All rows are made from the same 11 directions, up to rounding. Whole rows:
[[-2.30 -0.36 -2.68  1.96  0.43 -0.46 -2.34 -1.55  0.64  2.05  0.71  0.31
  -1.23 -0.97  1.10 -2.10 -2.54  1.91 -0.59  0.15  0.61 -0.47 -0.12  0.58
   0.51 -1.39]
 [-2.26 -1.67 -1.13  1.02 -3.59  0.66  0.34  0.99 -0.55  0.33 -0.08 -1.41
   0.71  1.53 -0.94  1.22 -0.99 -2.10 -0.09 -1.83 -0.62 -0.44  0.21  0.70
  -0.20 -2.61]
 [-0.67 -1.15 -0.40 -0.91  0.23 -0.81  1.50 -0.81  0.98 -1.24  0.78 -1.80
   1.05 -0.64 -1.89  0.38  0.49 -2.09  0.76 -1.80  0.14  0.91  0.10  0.00
   0.82  0.64]
 [ 1.60  0.64  0.22 -0.32  3.22  0.68  1.58 -1.60  0.09 -0.64 -1.62  1.87
   0.78 -1.65 -1.88 -0.63  1.00  1.09 -0.97  0.64 -0.03  2.69  2.41 -0.05
   0.39  1.08]
 [-0.33 -0.51  0.37  3.31  3.41 -1.21 -2.22 -0.16  2.99 -0.03 -0.85 -0.28
  -0.03 -2.98  1.79  1.94 -2.07  2.59  2.47 -1.32  2.38 -2.96 -0.34  1.01
  -0.38 -0.93]
 [ 1.72 -2.02  0.64  2.37 -1.64  2.45 -0.96  2.04  1.87  0.61 -1.44  1.18
  -0.66  1.59 -1.90  0.45  0.21 -1.77 -1.92  0.81  0.94 -1.13 -3.43  1.30
  -0.41 -0.48]
 [-0.51  0.07  0.12 -0.33 -1.83 -0.68 -1.30  1.18  0.60 -0.80 -1.12 -3.64
  -1.69 -0.34  0.57 -1.42 -2.23 -1.99  1.01  1.23  0.06  1.58 -1.98 -2.23
  -0.20 -0.96]
 [ 1.66  2.99  3.71 -1.77  0.02 -0.44 -0.41  3.57 -1.17 -0.67  1.64 -1.52
  -0.31  0.30  3.09  1.70 -0.43 -0.37  4.10  0.20 -1.30 -2.51 -0.35 -1.26
  -1.52 -1.15]
 [-0.85 -1.94  0.60 -0.76 -0.21  1.34 -1.61  0.82 -1.74  0.68 -0.47 -1.02
   0.88 -0.39  2.22  1.64 -0.34 -0.16 -1.19 -1.61 -0.08 -3.04 -1.22  0.46
  -1.83 -4.36]
 [-1.17  2.08  0.06 -0.42  1.00 -0.10 -0.42 -1.75 -1.31  2.48  3.03  2.22
   1.16  0.08 -0.23  0.34  0.43  2.47  0.77 -1.03  0.06 -1.28  2.58 -0.52
  -0.80 -1.97]
 [ 0.99 -0.66 -0.25  0.00  1.62 -0.57 -0.56  0.02  0.26 -0.10 -0.64  0.95
   0.03 -0.30  1.38  0.13  0.38  1.09 -0.37  0.35  0.53 -1.12 -0.59  0.47
  -0.05  1.02]
 [ 1.72  0.25  1.03 -3.00  2.41 -1.67  0.16 -1.22 -1.29 -0.81 -1.48  0.42
   1.46 -0.55  0.97  0.89  2.09  1.39 -0.15  0.58  1.01  0.44  0.95 -2.78
  -1.29  0.79]
 [ 1.88 -2.75  0.53  0.93 -1.70 -1.84 -2.40  0.99  2.29 -2.19 -5.33 -2.05
  -1.75  0.67  1.76  0.78  0.53 -0.32 -1.59  2.93  3.35  0.00 -5.22 -2.33
  -0.69  3.23]
 [-0.04 -2.06  0.00 -0.69  1.33  1.36  0.01  0.58 -0.27 -0.30  0.29 -0.89
   0.64 -1.19  0.61  0.29 -0.21 -1.38 -0.87 -1.73 -0.73 -1.57 -1.13  1.88
  -0.08 -1.93]]

Rows cut short, each followed by the rest of it:
[ 3.07  2.58  1.91  1.12 -1.43 -0.04  0.54  2.72  0.63 -0.91 -1.88  1.38
 -1.57  1.98 -0.10  0.00  0.31  0.17  1.32  3.40 -0.27] : [ 1.47 -0.16 -1.09 -0.03  3.15]
[ 0.99 -1.81 -0.51  0.98  1.26  1.49  1.36  1.28 -0.03 -1.56 -2.63  0.32
  0.20 -0.93  0.43  0.33 -0.40 -0.71 -1.20 -0.36 -1.27] : [0.42 0.50 2.80 0.74 0.28]
[ 1.38  0.42 -1.17  1.21  1.08 -0.04  1.05  0.57 -0.07 -1.10 -4.13  1.01
 -0.44 -0.51 -0.28 -1.15 -1.34  0.70 -0.24  2.04 -0.77] : [ 3.57  2.61 -0.29  0.54  1.03]
[ 0.21 -0.01 -0.62 -0.74 -1.60  1.48 -1.51  0.05 -2.87  1.64 -4.15  0.67
  0.15  1.01 -0.44 -1.18 -1.16  0.47 -2.68  2.35 -0.13] : [ 2.89  1.50 -3.59 -2.42 -4.65]
[-1.30 -0.50 -1.24  2.03 -0.84 -0.97  1.33  2.59 -0.67 -1.38 -1.46 -0.86
  0.71  0.21  2.54  2.31 -2.24  0.05  2.78 -1.88 -1.82] : [-1.24  2.94  2.44  0.51 -0.69]
[ 1.32  2.44 -0.34  3.24  0.40  0.58  1.28  2.00  0.57 -0.19 -1.90  2.41
 -0.95  0.31 -0.38 -0.48 -1.98  1.33  1.83  1.75 -1.50] : [2.01 3.38 1.38 0.91 1.19]
[-0.31 -0.55 -0.67  0.64  1.87  0.50  1.11 -1.21  0.35 -0.47 -0.36  0.68
  0.63 -1.48 -0.79  0.02  0.12  0.58 -0.59 -0.96 -0.23] : [0.68 1.49 1.63 0.83 0.37]
[ 0.44 -0.29  0.74 -0.75 -0.16  0.68  2.19  1.09 -0.86 -1.68 -1.47 -1.00
  1.23 -0.22 -0.95  1.30  0.23 -1.73  0.60 -1.01 -1.32] : [ 1.38  1.82  0.24 -0.08 -0.75]
[ 2.39  0.79  1.88 -3.48  1.69  0.15  1.16  1.43 -1.49 -0.99  1.85  0.13
  0.34  0.23  1.69 -0.07  1.94 -0.97  0.49  0.11 -1.66] : [-1.28 -0.86  0.39 -0.08  1.47]
[ 0.84  0.34  1.16 -1.15 -1.65  0.74  0.24  1.17 -1.09  0.59  0.03  0.29
  0.89  1.81 -1.27  0.88  0.82 -1.35  0.07  0.10 -0.25] : [ 0.03  0.08 -1.60 -1.34 -1.75]
[-1.76 -1.02 -0.47 -0.94 -0.72 -0.38 -1.22 -1.10 -0.98  0.33  1.25 -1.09
 -0.38 -0.23  2.36 -0.02  0.46  0.72 -1.34 -0.69  0.28] : [-2.00 -1.71  0.54 -0.06 -0.20]
[ 0.63  0.59  0.40 -0.42  4.17 -0.30 -0.87 -2.01  2.94  0.40  2.78 -0.53
 -0.70 -3.05 -1.67 -2.31 -0.44 -0.13  0.94 -0.25  1.24] : [ 0.32 -1.70 -0.18  0.98  0.79]
[ 1.79  2.22 -0.94 -0.35  1.68 -2.87  1.34 -0.46  0.58 -0.51 -1.17  1.70
  0.39  0.55 -1.06 -0.94  0.02  1.28  2.35  1.86  0.27] : [ 3.17  3.30 -2.51  0.57  3.20]
[-1.87  0.19 -4.08  0.75  0.42 -0.24 -1.63  0.52  0.31  3.93  5.27  1.35
 -0.87  0.96  0.22 -4.00 -3.57 -0.64  1.37 -0.92 -1.83] : [-1.66  0.10  1.81  1.25 -2.48]
[-1.62  1.49  2.53  1.19 -5.35  3.00  0.48 -1.45 -1.13  0.45  0.48  0.68
 -1.05  1.93 -2.11  1.29  2.90  0.65 -3.40  1.03  0.51] : [ 0.65 -1.07  0.29 -0.31  0.76]
[ 0.08  1.92  1.35  1.38 -1.81 -0.30  0.21  0.33 -0.61  1.40  0.27  2.66
  1.49  2.37 -1.07  3.13  1.29  1.95  1.48 -0.28  0.97] : [-1.31  2.48 -1.18 -1.53 -0.74]
[-0.57  2.20  0.67  0.06 -3.51  2.93 -1.34  1.66 -0.95  3.60  5.43  1.40
 -1.85  2.89 -0.94 -2.38 -0.52 -1.43 -0.53  0.84 -1.84] : [-1.81 -2.32  0.94 -0.14 -2.23]
[-1.24  1.29 -2.79 -0.34 -5.69 -2.21  0.31  1.83 -2.78  0.28 -0.56  0.12
 -1.73  4.55  2.78 -1.72 -0.92  0.10  0.12  2.73 -2.12] : [ 1.52  1.08 -1.11  0.77  2.57]
[-0.83  0.96  2.32 -0.42  0.58  0.77  1.64  1.08  0.80 -1.12  4.31 -2.09
  0.52 -1.37 -0.23  1.72  0.20 -1.94  3.05 -3.23 -1.39] : [-2.41 -0.29  2.59  0.83 -0.34]
[ 2.89  1.40  1.70 -2.91  4.28  1.42  0.53  1.19  0.42 -0.61  2.69 -0.66
 -1.10 -2.31  0.14 -3.17 -0.32 -2.01  0.88  0.72 -2.08] : [ 0.52 -1.69  0.77  0.85  0.46]
[-0.28  1.04  1.92  0.17  2.69  2.43 -0.45  0.60  0.00  0.20  2.26 -0.86
 -0.54 -3.02  1.18 -0.20 -1.35  0.13  0.87 -1.46 -1.38] : [-1.90 -0.32  2.46  0.00 -2.77]
[ 1.74  1.95  2.75 -3.46  2.08 -0.10  1.18  0.72 -1.21  0.01  2.37 -0.16
  2.08 -0.25 -0.95  1.28  1.36 -1.12  2.65 -1.29 -0.76] : [-0.55  1.53 -2.05 -1.46 -1.91]
[ 1.52  1.77  3.30  2.45 -0.48  2.76  3.69  2.89  1.29 -2.11 -1.57 -0.23
  1.28 -0.47 -4.38  3.08 -0.39 -2.58  3.03 -1.39 -1.50] : [ 2.15  3.28  1.37  0.03 -1.31]
[ 0.84  2.57 -0.35 -0.34  1.83 -0.56 -0.20 -0.21  0.15  1.18  1.43  1.27
 -0.65 -0.39 -0.45 -2.31 -1.17  0.93  1.60  1.36 -0.63] : [ 1.47  1.61 -1.17  0.30  0.15]
[-2.79 -1.68 -1.04  2.26 -0.34 -0.11  0.13 -2.36  1.26 -0.77 -3.20 -2.17
  1.18 -2.28 -2.58  1.47 -1.52  0.03 -0.24 -1.84  1.78] : [ 2.45  2.10 -0.95 -0.26 -2.71]
[ 0.29 -0.03  0.36  2.75  0.72  2.54  0.01  0.59  1.42 -0.82 -1.31  0.01
 -2.12 -1.90  0.04 -1.30 -1.38  0.15 -1.35  1.00 -0.74] : [ 0.83 -1.09  3.10  1.36  0.77]
[ 1.95  4.66  2.79 -1.88  4.82  2.39 -1.58  0.31  1.23  1.92  5.38 -0.59
 -2.51 -3.60 -1.05 -5.09 -2.45 -0.82  2.39  1.54 -1.64] : [ 0.98 -1.47 -0.86  0.22 -2.49]
[ 0.31  1.20 -0.19  1.49 -1.11 -0.62 -1.01  1.26 -1.85  0.10 -2.42  1.97
 -1.19  1.30  4.39  0.80 -0.31  3.64 -0.43  2.21 -0.40] : [-1.29  1.04  0.57 -0.51  1.40]
[-0.22 -0.92 -0.46  0.42 -0.83  2.20  0.72 -0.78 -0.43 -0.47 -0.88  0.44
 -1.12 -0.22 -0.56 -1.44  0.77 -0.33 -3.48  0.90 -0.82] : [ 1.41 -1.02  2.06  1.12  1.27]
[-0.18  0.83  1.88  1.82  1.30  0.18  0.42  0.02  2.28 -1.69 -0.01 -1.64
 -0.59 -2.49 -0.33  1.24 -0.64  0.15  1.97 -0.85  0.63] : [-0.14 -0.23  1.16  0.70  0.90]
[-0.14 -0.45  0.10  1.11  0.44 -0.57 -0.38 -1.63  1.95 -0.20  0.04  0.23
 -0.26 -0.59 -1.13  0.26  0.89  0.75 -0.50  0.06  1.90] : [-0.02 -1.18  0.02  0.52  1.96]
[ 1.53  0.90  2.59 -0.76  1.84 -2.15 -0.31 -0.27  2.01 -2.41 -2.11 -2.65
  0.02 -2.10 -0.16  1.38  0.28  0.01  2.54  0.69  2.24] : [ 1.28 -0.71 -3.37 -0.77  1.41]
[ 1.57  4.31  5.07 -1.19 -2.23  1.31  0.35  2.39 -2.18  1.26  4.05  2.29
  0.49  2.99  1.02  3.33  3.01  1.18  2.18  0.10 -0.84] : [-4.01  0.14 -0.34 -1.97 -0.25]
[-0.34 -0.20 -3.07 -0.01  0.29 -0.33 -2.11  2.91 -1.15  2.96  2.22  0.74
 -0.65  1.38  2.70 -2.71 -3.99 -0.70  1.69 -0.05 -2.29] : [-2.24  0.08  0.77 -0.24 -3.76]
[-0.49 -0.99  0.91 -0.79 -2.77  2.14 -0.48  0.73 -2.86  0.36 -1.24  0.14
  0.11  1.47  1.58  1.22  1.24  0.05 -3.03  0.21 -0.72] : [-1.32 -0.98  0.45 -1.39 -2.05]
[ 1.93  0.11 -0.53  0.65  3.76  0.66 -2.32  0.01 -0.21  2.21 -1.68  3.07
  0.18 -0.99  0.99 -1.07 -1.29  2.64 -0.77  1.38  0.74] : [-0.74  0.75 -0.74 -1.50 -2.67]
[-1.13 -2.26 -1.50  2.99 -3.63 -0.77  0.28  3.06  1.29 -1.93 -1.87 -2.11
 -1.33  1.49  2.07  1.23 -1.79 -1.77  0.87 -0.40 -0.65] : [-1.29 -1.80  2.80  1.40  1.94]
[ 4.22  0.85  1.85 -2.33  3.94  0.64 -2.27  2.75 -0.31  0.59 -0.62  0.36
 -0.95 -1.04  2.40 -1.99 -1.19 -0.31  0.78  2.39 -0.52] : [-1.01 -2.28 -1.81 -1.68 -1.91]
[ 2.35 -1.47  0.09 -1.60  3.40  3.19  1.68  0.60 -0.62  0.78  0.98  2.36
  1.88 -0.58 -2.65 -0.82  1.00 -2.14 -1.76 -1.41 -1.77] : [-0.05  0.59  2.22 -0.05 -2.30]
[-0.99  0.95 -0.10  0.39 -1.11  0.52 -0.02  0.37 -0.60 -0.50  0.05 -1.19
 -1.64 -0.49  1.41 -1.25 -1.17  0.11 -0.15  0.83 -1.26] : [ 0.82 -0.12  0.81  0.78  0.40]
[ 0.33  1.53 -2.07 -0.25  0.25 -1.13 -1.84 -0.57 -0.03  2.38  0.30  1.27
 -1.21  0.85 -0.46 -3.64 -1.94  0.85  0.20  2.61  0.21] : [ 2.15  0.52 -2.86 -0.20 -0.67]
[-2.05  0.25 -0.74 -0.02  0.67  0.28 -0.95 -0.91 -1.31  0.29  0.73 -0.92
 -0.92 -1.75  2.95 -0.92 -1.32  1.67 -0.61 -0.44 -0.94] : [-0.90  0.34  1.38  0.35 -1.15]
[ 0.26  0.39 -0.48  1.15 -0.65 -0.28 -0.12  0.71 -0.34 -0.81 -3.22 -0.18
 -0.90 -0.04  1.02 -0.34 -1.24  0.84 -0.13  1.73 -0.22] : [ 1.84  1.04 -0.64 -0.03  0.42]
[-1.36 -0.34 -1.37  2.77  0.82 -1.42  1.03 -0.70  3.71 -0.95  2.68 -0.60
 -0.80 -1.15 -0.94 -0.22 -0.79 -0.35  2.19 -1.71  0.44] : [-0.77 -0.59  3.30  2.92  3.85]
[-0.02 -1.24 -1.04 -1.07  1.43  1.10 -0.30 -1.19  0.19  1.48  1.71  0.68
  0.63 -0.42 -1.92 -1.66  0.16 -1.15 -1.52 -0.83 -0.02] : [ 0.06 -0.75  0.28  0.08 -1.69]
[ 0.67  3.07  2.37  1.81  0.34 -0.87 -1.86  0.49  0.46  0.07 -1.83  0.28
 -1.13 -0.78  1.89  1.35 -1.00  3.34  2.18  2.02  1.52] : [-0.31  0.83 -2.25 -1.46 -0.20]
[ 1.37  0.90  1.39  0.06 -1.31  0.66 -0.44 -0.02 -0.88  0.88 -1.16  2.36
  0.21  1.91 -0.54  1.05  1.97  1.43 -1.44  1.69  1.00] : [-0.13 -0.07 -1.46 -1.35  0.38]
[ 0.15 -2.63 -1.83  0.13 -0.24 -3.66  0.50  0.64  1.72 -1.26  0.79 -0.12
  0.95  1.74  1.63  1.90  1.29 -0.52  1.54 -1.56  1.20] : [-3.04 -1.62  1.32  1.16  4.33]
[ 1.56  1.98 -0.06  0.73 -0.74 -0.34  0.36  2.24  1.65  0.57  0.68  0.04
 -0.82  1.33 -2.66 -1.81 -1.99 -2.25  2.96  1.47 -0.70] : [ 2.31  0.48 -1.71  0.35 -0.03]
[ 1.13  0.63 -0.59  0.91  2.35  0.46 -1.37  0.26 -0.46  1.78 -1.66  2.38
  0.40 -0.51  0.29 -0.58 -1.55  2.01  0.09  0.96  0.21] : [ 0.16  1.95 -0.92 -1.27 -2.73]
[ 2.37  1.34 -2.12  2.37  1.66 -2.13 -1.27  2.70  0.94  1.64 -0.56  3.84
 -0.84  1.90  2.34 -1.11 -2.26  2.39  2.69  2.22 -0.28] : [-1.36  1.38  0.37  0.24  1.72]
